The groups are shells around one centre, one inside the other: the same stretched ball of 7 dimensions in 8 sizes.
(in the rows, 128 means zero)
Known rows, each followed by its group:
[120 109 132 125 150  90 138 126 123  81 131  85 171 151 120 152 163 157
 166 163 145 183  80 102 140]
(4)
[ 89 102 143 155 177 114 162 176 112  57 111  53 138 161  97 145 113 165
 214 158 162 189 135 125 142]
(6)
[131 107 133 113 151  86 140 144 112 105 117  59 138 117  94 128 122 149
 153 103 161 189 116 114 150]
(3)
[ 51 108 133 133 129 108 147 178 144 106 124  61 129 113  90 145  95 172
 195 158 121 146 126 111  96]
(6)
[150 135 164 143 161  89 130 169  88 118 107  50 133 107  95 153  90 155
 182 111 139 168 135 106 131]
(0)
[ 88 108 135 121 145  93 155 178 123 113 107  46 118 104  78 115  80 146
 176  89 155 180 151 125 124]
(6)
[113  87 145 123 172  99 148 124 125  44 115  83 174 187 117 135 169 159
 177 165 183 216 100 103 166]
(1)
[100 111 151 142 168 104 159 163 113  76 111  67 143 155 100 140 115 154
 195 143 155 187 131 116 130]
(3)
[189 124 148 122 169  90 130 117  81 108 128  76 143 133 105 157 148 156
 135 126 152 181  91 107 163]
(1)
[146 119 137 102 154  78 156 129 104 121 118  78 137 125  93 113 127 123
 130  73 162 198 118 120 140]
(3)
[131 157 129 149 144  90 159 169  89 146 138  68 123  95  96 161  98 137
 169 113  94 137 108 131  90]
(7)
[ 92 115 149 123 145  89 151 178 122 115 101  50 126 107  83 118  78 142
 181  89 152 180 154 117 117]
(2)
[134 124 158 105 142  71 137 120 121 113 116  97 172 137 117 130 144 130
 146 113 145 190 101  92 120]
(5)
[157 147 171 166 185 106 154 156  73  93 121  79 144 158 110 175 120 152
 193 158 126 166 116 114 121]
(2)
[108 105 141 117 141  96 130 135 130  96 126  78 153 134 107 149 139 170
 164 159 142 170  97  96 132]
(3)
[155 134 145 156 194 110 178 162  67  94 120  63 114 152  87 147 108 139
 176 113 150 184 133 144 142]
(3)
[142 122 112 114 137  74 138 144 108 130 130  57 139  90  97 136 125 140
 142  90 137 173  97 121 139]
(1)
[135 127 138  96 132  80 145 115 118 139 134  99 144 118 101 130 139 134
 119 107 130 168  93 106 112]
(5)
[139 119 172 122 157  95 129 161 101 120 101  52 120 108  82 136  82 161
 165 102 155 174 150 101 136]
(4)
[157 134 177 133 153  92 114 166  90 135 105  48 121  90  86 156  76 169
 170 111 135 154 142  95 129]
(2)
[158 153 181 172 188 126 157 186  56 126 116  53  85 123  72 175  60 168
 190 134 119 138 157 128 113]
(2)
[137 144 168 154 167 115 151 194  75 140 110  41  82  95  65 155  46 162
 183 104 123 141 166 128 110]
(7)
[139 138 161 126 137  87 121 159 103 145 118  63 128  87  93 155  89 160
 162 115 117 144 123  97 108]
(5)
[121 114 108 133 160  94 165 121 113  75 145  93 168 167 121 151 181 142
 161 161 141 187  66 126 139]
(6)
[134 141 128 125 157 100 181 120  98 123 148 111 135 153 103 145 151 126
 133 132 116 163  85 132 102]
(1)
[137 110 131 122 171 115 166 125  97  96 137  85 118 157  89 143 144 157
 138 141 153 178 102 130 147]
(2)
[178 131 168 137 186  95 151 162  66 115 101  48 110 122  78 134  84 140
 162  75 167 191 155 125 154]
(6)
[147 112 165 152 192 119 149 158  81  75 111  56 120 158  88 157 110 173
 187 150 165 183 137 118 160]
(7)
[128 104 139 100 131  84 115 130 127 119 123  68 145 104  99 140 130 167
 141 126 146 170 100  92 141]
(7)
[132 143 141 172 178 120 168 179  74 107 131  58 108 132  88 173  95 161
 195 150 115 146 125 139 115]
(0)
[135 113 127 110 163  83 171 118 109  92 125  92 156 160 107 117 159 119
 139 102 166 210  99 126 144]
(5)
[150 123 151 123 172 102 160 114  96  95 131 102 146 170 107 146 156 144
 143 144 148 185  96 114 135]
(0)
[110 100 130  73 124  64 142 104 148 114 121 100 172 131 111 100 159 123
 118  92 163 205  93  97 130]
(7)
[168 158 147 168 185 108 170 176  53 126 127  55 102 119  84 166  86 141
 178 109 119 153 132 145 120]
(7)
[107 125 146  89 112  77 133 145 133 165 120  76 123  76  83 118  90 141
 128  80 124 152 127 100  94]
(2)
[ 93 121 150 139 142 105 136 162 123 105 124  71 141 124 101 162 110 173
 189 168 119 148 113 101 106]
(0)
[143 125 127  92 127  70 138 106 121 136 138 100 158 115 110 132 157 131
 114 106 131 174  76 103 121]
(0)
[150 129 180 116 139  77 105 145 110 132 105  66 150  98 103 149 100 160
 161 115 137 164 125  77 123]
(6)
[ 96 102 112  84 111  72 134 125 150 127 131  80 154 100 102 118 141 143
 129 105 142 176  89 103 123]
(7)
[135 117 154 148 183 107 156 151  93  72 116  69 144 165 104 153 130 157
 187 151 158 190 119 118 147]
(5)
[127 147 162 112 119  82 127 146 115 168 126  85 129  82  94 149  93 148
 142 111  99 132 115  93  79]
(4)
[161 120 167 138 195 105 166 147  76  86 106  68 124 163  88 132 113 140
 165 106 176 204 144 126 157]
(4)
[114 105 134 139 165  87 147 166 112  73 107  47 156 136 104 134 121 149
 195 120 168 202 124 118 154]
(1)
[123 112 121  85 126  71 145 115 130 130 130  89 150 112 101 114 145 128
 116  89 147 185  92 110 127]
(0)
[156 138 167 122 165  74 157 144  91 119 104  79 148 134 101 122 110 114
 155  74 154 198 135 113 124]
(0)
[114 115 104 112 138  68 156 125 128  98 135  86 177 135 122 127 167 122
 151 114 143 196  75 120 131]
(2)
[127 121 183 151 185 123 153 176  86  95 101  54 103 144  75 149  74 170
 193 135 155 170 166 116 132]
(6)
[164 153 175 165 186  99 157 162  67 103 114  73 139 148 105 166 106 140
 192 132 129 170 129 117 118]
(7)
[100 116 136 110 129 101 140 144 128 132 133  78 122 107  87 142 111 164
 146 134 123 147 110 108 107]
(5)
[ 76 111  98 117 114  90 140 157 142 125 143  63 136  90  97 145 123 162
 161 138 113 145  89 118 108]
(1)
[130 131 165 111 134  93 128 137 114 144 124  86 129 107  93 148 106 159
 142 128 120 146 116  92 102]
(3)
[132 144 141 129 142  76 150 171  98 145 116  57 127  87  90 133  84 127
 164  73 124 164 133 122 106]
(4)
[138 114 135 102 140  61 135 127 122 107 114  76 174 122 115 119 145 126
 146  90 161 204 100 101 143]
(4)
[147 139 155 106 141  83 147 137 100 154 121  83 122 102  87 129 101 131
 128  80 130 163 124 111 108]
(3)
[ 81 115 131 131 136 108 147 188 121 130 121  42  98  85  70 140  68 169
 179 117 126 143 144 125 108]
(2)
[110 109 123 109 131  80 135 146 129 117 123  63 144 102  98 131 123 150
 153 110 143 175 106 110 131]
(3)
[102 118 134 135 155 116 161 150 111 104 136  80 121 140  91 153 122 164
 167 158 127 154 108 124 115]
(5)
[111 124 147  83 120  53 146 123 141 134 111  99 174 116 112  99 132 104
 132  68 146 198 112  95 101]
(1)
[122 141 149 134 147  96 155 182  95 150 115  51  98  85  72 136  61 142
 166  81 123 149 153 128 101]
(4)
[173 122 166 131 189  94 154 123  82  81 113  86 153 173 108 141 146 139
 157 125 170 207 114 111 158]
(0)
[141 147 145 145 179  97 191 167  75 122 117  70 111 135  83 127  91 113
 165  75 140 181 145 149 113]
(6)
[125 133 148 118 150  63 162 156 110 118 102  71 157 121 103 108 107 103
 165  60 154 204 136 118 115]
(1)
[ 93 122 118 152 164 111 180 164 107  88 135  73 131 150  98 149 125 147
 188 150 129 168 109 141 115]
(4)
[ 82 123 139 130 133 103 149 164 128 122 128  73 127 113  92 148 101 161
 176 144 115 144 119 113  93]
(5)

New rows, each followed by its group:
[131 140 141 148 146 100 135 160  98 126 135  67 131 106 101 176 110 167
 176 154 103 136 101 111 108]
(0)
[107 105 161  91 137  88 140 119 138 110 116  99 152 142 101 120 134 147
 138 126 154 185 114  90 118]
(2)
[149 118 114 145 181 113 170 150  78  95 137  57 109 139  85 151 128 154
 158 127 149 176 107 148 157]
(1)
[151 124 140  89 137  57 141 107 118 126 120  97 173 126 115 114 154 112
 119  78 153 202  92 100 130]
(0)
[127 108 141 148 179  97 151 151 102  58 114  63 162 165 113 149 143 155
 196 150 166 202 110 117 158]
(2)
[119 105 138 107 156  95 159 118 120  92 127  96 149 160 103 126 153 141
 141 130 160 194 101 113 137]
(5)
[178 131 182 151 206 101 160 140  67  73 103  79 148 183 106 147 129 138
 180 127 171 208 133 115 155]
(6)
[125 111 133 108 150  70 153 129 121  95 115  82 170 142 113 114 148 121
 152  96 165 211 105 112 140]
(5)
[161 138 201 122 160  90 125 142  93 129 101  81 137 126  96 146  95 151
 158 114 142 169 142  84 117]
(1)
[169 167 140 136 151  71 160 142  78 150 134  89 146 109 109 150 122 109
 146  87 105 160  98 125  97]
(1)
[130 108 136 119 156  75 142 133 118  81 115  74 174 146 117 130 151 138
 167 120 165 207 100 107 151]
(0)
[130 128 118 123 156  87 173 160  95 129 123  58 113 107  80 118 100 122
 147  66 145 181 130 145 128]
(6)
[153 135 168 106 138  93 126 111 108 142 133 106 140 124 103 157 134 158
 125 143 117 147  92  87 107]
(1)
[136 116 137 168 208 120 187 161  74  51 120  63 130 188  97 150 133 147
 198 148 168 202 124 148 160]
(6)
[143 125 147 118 179  82 188 126  95  91 113  97 153 175 104 107 143 100
 147  82 172 222 123 131 135]
(6)
[163 128 174 132 188  97 161 132  82  90 109  87 143 170 101 137 129 134
 160 116 166 202 129 114 143]
(0)
[110 106 151 120 147  82 131 165 123 100 100  48 146 111  95 126  99 153
 181 104 162 190 138 103 140]
(2)
[141 137 119 140 156  98 159 138  93 116 147  82 136 130 105 164 142 146
 155 143 114 155  81 130 120]
(4)
[162 148 145 160 174 119 153 150  68 121 144  75 110 131  93 187 117 169
 166 164 106 134  99 127 120]
(6)
[133 104 127 103 147 100 142 113 116 109 139  87 134 135  96 142 153 162
 125 141 147 172  86 111 144]
(2)
[ 93 117 146 104 119  85 130 148 139 134 120  75 139  98  95 133 105 155
 154 120 127 156 117  95 101]
(5)
[158 125 134 119 164  73 157 111 100  90 128  97 178 161 124 134 173 119
 145 116 155 207  81 114 144]
(0)
[ 73 110 138 147 153 128 159 190 116 106 123  47  92 116  69 151  73 181
 194 151 129 142 146 130 111]
(6)
[130 123 133  96 144  73 165 109 119 118 129 108 161 146 110 113 157 110
 123  94 148 197  93 115 118]
(0)
[166 136 140 149 193  96 180 145  68  89 122  75 137 163 101 142 133 123
 167 106 156 199 116 141 147]
(0)
[135 146 153 172 177 101 160 193  75 106 112  45 123 121  92 160  79 145
 209 118 128 164 144 132 118]
(2)
[138 139 140 102 123  87 136 127 111 166 140  92 122  90  91 146 116 146
 117 110 105 137  96 106  95]
(7)
[101  98 125 107 138  73 139 119 144  76 125  90 191 152 127 129 174 141
 161 143 158 203  79  97 139]
(2)
[138 136 168 126 142  92 124 130 111 123 128  94 155 128 114 168 132 162
 160 161 114 149  94  85 105]
(2)
[126 130 132 165 186 117 182 166  81  84 130  66 121 158  94 157 119 148
 190 146 137 173 119 146 130]
(0)
[126 113 155 109 145  74 133 158 117 118  98  52 140 102  91 116  94 140
 161  76 164 193 143 103 137]
(2)
[107 103 143  87 124  87 128 120 141 124 126  88 144 116  97 127 133 158
 129 126 144 169 102  91 122]
(4)
[133 126 128 111 141  74 151 154 106 137 117  58 128  93  87 117 101 125
 144  62 145 181 127 125 127]
(7)
[152 141 172 129 158  81 141 157  92 128 105  68 137 114  96 137  93 134
 165  90 140 176 139 105 118]
(5)
[155 148 127 169 182 103 171 161  67 100 137  66 131 141 104 171 126 141
 184 138 121 164 101 143 128]
(6)
[112  81 133  98 150  85 134 121 137  71 115  74 166 150 108 120 158 156
 153 132 184 212 101  99 167]
(6)
[134 137 163 154 178  95 163 154  91  84 114  83 159 166 114 151 127 135
 194 140 141 187 120 116 120]
(7)
[159 158 164 148 167  87 158 169  73 136 113  66 124 113  92 148  84 127
 172  88 123 164 139 124 106]
(0)
[ 77 127 132 124 116  99 139 171 133 145 132  65 117  82  85 150  86 166
 169 135 100 126 119 111  82]
(4)
[125 124 159 120 131  88 113 155 118 133 117  61 136  90  95 153  97 170
 164 129 125 149 120  89 116]
(0)
[123  99 124 142 172  99 147 149 108  60 122  56 155 154 108 149 147 163
 187 153 166 197 101 121 167]
(1)
[124 112 144 112 162  82 164 142 111  98 108  75 145 143  96 109 123 122
 155  84 171 210 131 121 139]
(3)
[ 99 108 139 135 157  97 151 173 116  90 109  49 134 126  91 132 100 153
 190 118 157 185 138 120 135]
(0)
[136 124 167 154 173 116 135 180  86 105 110  42 107 118  80 164  77 180
 193 141 141 155 147 114 137]
(4)
[103 126 107 108 128  68 164 143 128 128 131  80 153 108 105 116 132 113
 146  83 131 181  98 127 107]
(2)
[122 145 133 159 167 110 177 181  81 124 130  59 102 118  81 154  85 143
 182 116 115 149 132 146 105]
(0)
[117 116 155 120 154  77 148 144 120  93 105  78 166 143 110 123 126 131
 173 109 160 202 124 103 128]
(3)
[101 119 125 111 129 108 151 145 121 144 142  77 102  99  77 143 106 163
 136 129 115 137 109 122 103]
(2)
[121 106 141 110 157  99 156 136 113 104 120  76 127 139  87 123 124 147
 145 112 162 188 122 119 139]
(5)
[190 137 161 117 175  68 153 117  80 108 111  90 164 151 113 126 145 109
 138  79 164 213 110 111 148]
(7)
[143 149 122 142 149  92 159 159  85 143 140  67 117  98  91 157 106 139
 156 108 106 144 105 135 107]
(4)
[167 139 186 159 201 116 163 148  65  86 113  83 129 176  98 162 116 150
 182 147 149 180 134 117 135]
(6)
[159 135 113 134 167  91 169 126  83 109 146  86 141 143 107 151 156 130
 142 122 131 176  79 138 136]
(2)
[112 133 126 144 147  98 154 151 109 107 140  80 146 130 109 164 134 153
 177 158 111 152  89 120 107]
(0)
[124 136 144 133 152 106 159 172  93 143 123  58  94  98  71 142  75 150
 159  99 123 147 142 131 107]
(3)
[132 140 154 121 147  90 156 164  96 153 114  65 105  94  75 127  73 133
 148  72 129 159 148 123 103]
(4)
[140 139 123 127 150  79 162 138  99 123 135  83 148 124 107 140 136 122
 149 103 126 175  94 127 116]
(5)
